The rows come from 4 hidden closed curves, with some noise, and rows from the same curve form a group. Each curve winds through 8 dimensions. The rows are also pushed far along 6 directions, which tell nothing about the answers.
In the rows, 128 means zero.
Known rows, each followed by its group:
[136 133 113  89 144  71 132 131 151  72  71 155 156  80 195 127 117  79
  89 162 132 145] : J175
[131 161  76 105 119  70 191 155 169  89 112 178 123  86 154  99 106 117
  90 216  92 135] : J167
[ 91 114 125 115 148  87 102 127 127  87  84 144 150  66 151 124 151  93
 141 142 142 123] : J624
[150 152 100 124 135 109  95 104 142 145 122 131  93 145 135 123 125 139
 135 118 140 121] : J167
[ 56  72 152 133 130 176 149 142 140 123  88  65 114  35  68  59 165  92
 132 164 116 142] : J167
[148  83 151 160 107 154 100 134 129 153 140 134 148 127 120 190 145 166
 161  81 105  93] : J624
[ 59 124 150  93 118 176  64  67 122 136 130  80  51  81  93  97 117 114
 146 112 142 162] : J603
[121 124 130 117 154 137 158 155 157 102 109 140 150  86 147 149 134 128
 104 179 104 130] : J603
[124 124 122 123 148 180 137 134 152 151 104 106 116 119 106 127 134 119
 137 146 132 131] : J167
[ 88 141 137 112 133 152 160 152 144 100 129 117 121  83 105 106 130 132
 106 185  99 158] : J603
[167 123 130 145 159 174 150 140 147 144 136 141 137 117 140 184 129 114
 120 159 136 130] : J167
[152 158 115  89 202  95 155 142  72  94  96 123 173 215 133  82 182 130
 169 122 244 108] : J167
[139 168 121 116  94 152 117 103 121 148 158 114 117 154 106  94 120 165
 147 122 104 110] : J175
[141 102 136 139 159 125 148 148 119 113 116 156 177 123 170 200 132 107
 121 125 134 101] : J175
[139 138 127 144 114 117 104 108 141 137 165 159 111 117 166 191  98 150
  96 126  75 112] : J624
[127 134 144 130 114 126 110  98 133 119 148 154  78  96 145 180 103 138
 117 139 103 158] : J624
[150 113 113 109 101  71 136 143 142  88  97 151 157  84 171 127 135 107
  97 146 110 118] : J624
[159 126 130 120 123 156 114 116 130 125 106 124 126 105 125 140 160 120
 158 138 148 127] : J167
[ 92 104 146 115 155 105 118 136 119 111 130 126 131 129 139 132 121 119
 100 126 154 152] : J624
[147 104 146 150  92 119  87 118 156 144 158 149 131 104 168 203  73 135
  91  88  61 126] : J175
[170 167 105 133 143 111 159 136 147 138 182 181 150 171 161 138  91 140
  94 186 134 145] : J167
[165 141 130 150  97 166 150 168 155 154 189 137 140 174 105 154 101 188
 102 136  89 147] : J603
[ 82 132 109 107 116 124  86 101 144 135  97 105 139 110 154  96 123 125
 103 123  87 103] : J167
[ 80  86 150 126 138 208  96 121 154 160  85  72  91  89  72 125 144 126
 178  93 127 131] : J175
[170 132  98  91 123  97 130 135 161 107  76 134 163 104 181 122 133  96
 106 137 123  95] : J624
[152 156 123 136 160 108 174 140 110 120 166 165 122 179 115 127 126 163
 147 163 163 146] : J624
[ 87 134 121 149 127 130 148 132 128 140 154 120 102 131  89  87 130 161
 129 148 104 126] : J175
[152 164  94 106  99 139  96 108 166 148 121 131 137 142 161 125 121 164
 110 137  84  99] : J603
[ 86 177  88  99 119 135 148 153 135 115 102 121 169 161 103  57 146 182
 151 159  97 109] : J603
[ 79 173 115 115 106  90  98  80 101 109 170 151  80 138 141 122  92 154
 101 137 111 160] : J175
[172 158  98 116 140 112 120 125 162 132 115 163 124 112 159 166 111 115
 139 133 120 104] : J167
[185 124 139 100 145 138 149 130 105 113 120 124 159 169 149 155 128 131
 137  98 169 106] : J175
[ 99  94 126 126 163  99 137 128 128 105 111 112  90  95 100  66 147 105
 123 155 193 174] : J603
[ 90 181  91  89 127  86 138 127 114  89  72 118 152 142 124  22 165 128
 137 172 140 139] : J624
[133 137 145 109 154  91 196 142  93  70 167 173 119 101 143 141 113  73
 103 199 183 174] : J175
[135 166  70 134 142 128 111 125 165 147  82 147 168 133 153 116 146 140
 143 158  95  87] : J167
[171  72 141 118 114 166 171 192 185 118  57 121 177  66 122 147 178 126
 151 156  98  99] : J603
[135  76 131 121 151 133 128 124 149 125 105 131 140  93 171 169 115  95
  93 127 136 116] : J167
[ 98 140 137 128 122 154 148 130 139 138 164 115  74 119  78  94 109 144
 132 153 119 163] : J175
[109 121 111 107 105  99 109 110 119 119 110 122 121 108 135 115 119 118
 133  95 113  91] : J624
[140 122 156 116 183 151 165 125  99 112 169 124  77 143 123 176 101 114
 111 124 189 155] : J175
[179 123 121 185 152 124 176 193 164 156 157 172 171 153 112 158 128 159
 139 160 111 127] : J167
[ 59 106 110 123 136 121  91 105 135 118 102 110  97  79  92  84 132 133
 161 113 139 134] : J603
[ 49  87 138  96 168 131 114 120 122 107  46  69  97  92  99  68 151  82
 143 108 175 154] : J624
[161 143  96 131  69 129  88 101 139 161 111 128 147 153 127 105 150 183
 175  93  85  70] : J624
[101 144 123 144  76 171 106 136 167 182 151  91 110 123  76  91 106 150
 127 115  49 122] : J603
[157 120 133 121 128 113 195 164 118 119 161 157 165 159 140 144 105 124
 111 145 133 112] : J175
[126 151 115 160 116 118 102 104 141 173 208 144 102 172 109  97 101 197
 118 144 104 138] : J603
[108 117 143 105 103 152 126 119 143 117 120 130 122  82 120 126 138 157
 146 157  91 121] : J603
[164  91 177 181  99 176 102 120 127 179 207 128  91 118  96 208  91 134
 140  73 103 140] : J624
[122 163 114 115 101 152 125 128 137 148 155 135 136 158  96 102 120 187
 172 135 102 113] : J603
[140 142  85  97 144  54 147 108 100 101 108 143 159 175 173  68 140 133
 108 144 169  96] : J175
[130 189 132 140 105 127 103  85  96 136 210 159 107 173 143 146 101 163
 103 153 118 165] : J175
[ 92  83 145 100 127 125 145 142 128  92  60  93 152  60 127  90 156  68
 124 142 135 129] : J175
[158 135 112 171 134 112 172 163 155 135 167 190 157 120 141 175 102 133
 114 180  96 130] : J167
[116 127 128 148 165 107 135 153 123 117 117 143 170 128 123 119 151 121
 150 146 148 129] : J624
[ 71 129 122 122 131  99 120 118 142 108 116 145 109  81 146 122 112 104
 100 160 107 153] : J175
[123 150  74 100 126 106 116 134 167 110  80 137 155 121 167 113 129 141
 101 142  98 106] : J603
[ 98  92 130 117 120 159  70 113 145 172  81  86 130 167 110 119 128 157
 159  49 122 109] : J624
[149  68 167 134 133 159  99 119 152 157 144 114  90 122 155 222  75 106
  79  67 125 150] : J624
[152 131 137 142 149 124 102  99 147 143 171 142  94 103 161 157  98 106
  81 149 129 151] : J167
[127 111 152 113 159 112 169 145  93  96 152 124 106 128 115 135 121 104
 118 128 178 143] : J167
[127 128 117 130  84 192 142 165 140 159  94  82 169 144  62  74 184 176
 188 119  87  76] : J603
[ 79 181 104 126 155  82 147 127 144  89 129 152 102  91 146  88 119 120
  80 211 106 171] : J175
[125  79 171 113 144 150 161 130  94 103 135 101  77 108  81 124 148 112
 146 129 199 167] : J624
[119 117 157 135 133 138 155 147 136 143 160 113 102 127  83  90 120 116
 129 157 142 172] : J603
[140  84 158 100 139 174 112 112 138 135 133 117  83  98 122 185 101 105
 146  95 164 139] : J603
[129 161 115 108 137  99 129 129 152 117 126 129  88 101 121  92 116 111
 116 155 125 148] : J167

New rows. What belongs after each?
[ 86 126  94 124 146  84 109 127  98 124  69  91 173 168 106  11 186 131
 165 110 174 101] : J624
[144 118 106 114 187 121 114 101 106 121  85 134 121 136 150 155 151  97
 165 104 206 100] : J167
[157 122 134 122 132 111 148 146 159 134 143 149 121 119 136 129 105 110
 112 155 132 150] : J603
[125 136 118 122 149  81 182 174 135  79  97 139 165 110 120  88 134 131
 127 157 117 137] : J175
[143 170 115 108  55 139  36  74 160 160 158 148 121 127 164 158 109 187
 130 115  52 102] : J624
[ 76 131 131 104 142 114 105  90 124  88  74 119  73  46 131 116 145  94
 137 154 133 159] : J624
[104 138 117 140 139 120 135 143 103  99  74 109 178  87 108  76 197 102
 169 151 128  97] : J624
[153 136 113 113 122  87 137 108 119  92 107 141 107  94 152 108 143 105
 117 157 146 136] : J624
[169 145 101 140 162 128 181 185 149 140 159 164 171 203  96 112 122 192
 163 148 162 128] : J603
[160 145 128 122 141  95 167 163 140  88 131 172 156 110 147 162 107 127
 127 146 115 134] : J175
[130 162 133 128 119 133 102 102 115 123 161 153 118 135 143 166 101 142
 130 122 118 145] : J175
[150 121  99 111 145 138  79 110 169 142  52 119 114  89 142 149 147 108
 172  94 132  89] : J167
[125 134 117 115 135 103  89  95 115  95  95 152 131 116 169 165 137 135
 140 105 139 117] : J175
[190  66 157 124 162 141 138 134 124 126 109 131 166 129 168 185 138  83
 122 109 191 121] : J175
[160 116 113 142 119 129 157 155 177 140 131 153 141 116 141 135 129 153
 109 170  94 123] : J175
[122 154  98 125 116 124  69  99 133 165 103 112 157 177 156 106 138 139
 125  99 108  92] : J603
[134 172  82  67  99  79 101  77 133 102 107 145 145 133 207  91 117 132
  85 154 113  96] : J167
[162 130 135 123 113 155 152 153 122 132 125 119 182 169 128 139 138 162
 135 108 103  93] : J175
[172 127 127 160 160 124 194 184 133 132 158 145 157 170  91 114 136 174
 152 141 137 117] : J175
[135 160 115  94 104  98  95  84 136 120 144 118  90 116 171 102  95 102
  60 140 119 144] : J624
[168 137 123 158 111 124 139 141 116 167 212 150 116 197 102 148  88 152
 131  97 145 133] : J603
[119 126 141 177 162 164 147 138 127 159 173 121  97 138  83 127 128 127
 120 165 146 173] : J167
[122 180  76 154 113  69 160 164 114 136 140 172 227 213 127  68 139 198
 159 143  85  68] : J175
[128 109 142 123 100 141 135 112 112 143 160 101  93 142  89  79 127 144
 137 120 144 136] : J175
[108 127 120 117 131 109 128 129 114 138 120 121 127 146 107  90 127 108
 159 109 156 121] : J603
[172 153 101  89 138  93 124  87  96 139 169 146 125 251 173 118  94 168
 103 103 193 119] : J175
[111 108 122 123 119 173  99 139 149 177  97  84 143 152 103 125 127 125
 155  66 113  89] : J603
[117 113 114 131 115 154 157 158 164 147 104 123 147 115 112 110 150 152
 138 159  89 100] : J175
[123 155 128 127  94 114 124 121 138 141 193 140  77 128 107 111  71 119
 102 140 116 175] : J603
[134 140 149 122 139 127 134 115 105 104 159 147 123 127 172 194  99 114
  73 139 126 147] : J175
[140  83 148 151  89 145  92 114 166 158 165 117  73  95 103 137 102 146
 109 116 110 169] : J603
[ 90  98 165 140 109 210  66 100 147 170 127  81  82 114  91 153 123 149
 141  86 107 164] : J175
[113 130 141 135 149 150 145 131  84 130 143 109 158 185 123 131 144 147
 120 118 146 118] : J175
[101 127 113 125 120  99 131 146 138 116 129 135 117 112 116 113  98 104
 116 122 127 151] : J603
[124 164 126 136 103 154 124 102 123 158 185 124  98 149 101 100 118 161
 130 152 111 131] : J175
[145  80 155 126 133 171 100 114 145 145 109 103 103 120 131 170 141 142
 125 103 139 138] : J624
[110 126 143  95 149 114 182 152 114  67 119 127  98  53 129 139 116  40
  90 173 154 163] : J603
[100 166 112 115 135  67 179 140 101  76 134 169 123 124 135 115 113 127
 116 173 119 146] : J624
[ 86 147 103  95 168 113  56  87 132 134  57  89 128 138 128  49 162 108
 167 101 179 124] : J167
[156 168 105 169 138  82 122 122 137 169 232 187 134 223 151 136  72 194
  90 146 117 144] : J603
[125 144 119 127  90 119  88 102 125 116 118 147 134 118 146 151 130 164
 143 108  88 117] : J175
[152 136 142 128 139 115  72  98 154 128 133 139  74  83 152 168 107  92
 110 127 142 177] : J167
[125 128 132  86 136 109 145 134 106 110 154 131 125 170 122 102 128 148
 126 138 180 138] : J624
[157 134 108 122 121 140  95 107 157 147 105 124 149 138 176 149 131 151
 108 115  91  88] : J175
[ 87 146 133  86 122 106 158 113 117  71 167 136  55  79 115  95  96 121
  82 194 141 196] : J603
[152 110 142 112 122 129 123 129 122 129 145 133 118 139 141 177 105 131
 123  88 132 112] : J167
[120 104 134 160 133 152 148 146 129 148 150 131 117 139  83 128 144 171
 159 132 128 124] : J175
[114 100 134 145 111 107 112 126 123 129 123 123 143 122 115 102 131 138
 137 107 118 129] : J175
[109 136  93 120 126 109 133 120 129 133 112 135 126 142 110  77 145 160
 172 131 134  95] : J175
[145  84 124 118 150 120 174 169 141 105 105 132 129 119  96 108 148 131
 156 141 182 140] : J603
[140 152  77 126 210  93 119 105 126 129  93 159 142 172 188 146 128 105
 115 145 195 117] : J167
[155  96 141 159 146 122 162 165 114 128 147 163 184 148 135 179 131 130
 145 121 140 107] : J175
[130 137 129 102  87 140 133 141 152 119 109 111 123  76 105  92 130 110
 142 141  94 122] : J624
[135 117 136 139 192 103 104 113 118 121 120 142 130 134 173 172 119  88
 106 117 179 150] : J624
[170  88 172 154 147 179 135 134 123 141 166 124 104 125 131 216 123 120
  98 124 148 155] : J167
[131  99 132 118 156 144 154 168 144 125 100 117 132 108  85 115 133  94
 173 121 177 139] : J603
[173 149  99 142 151 132 155 163 143 151 119 140 146 175  93 115 153 162
 186 131 146  95] : J167
[ 91 158 130 105 127 149  88  90  85 138 147  91 119 158 101  78 153 145
 158 117 158 110] : J624
[179 108 155 128 112 162 149 164 107 138 175 145 174 171 117 196 127 160
 160  93 137  85] : J624
[105 138 115 132  76 143 203 187 183 113 118 139 136  36  93  86 149 136
 122 228  25 119] : J175
[134  89 134 137 106 142 137 189 156 147 115 135 197 139 104 146 139 168
 170  97  87  81] : J624
[113  99 141 119 153 126 144 139 123 116 163 135  90 123 121 172  74 106
 105 104 162 157] : J603
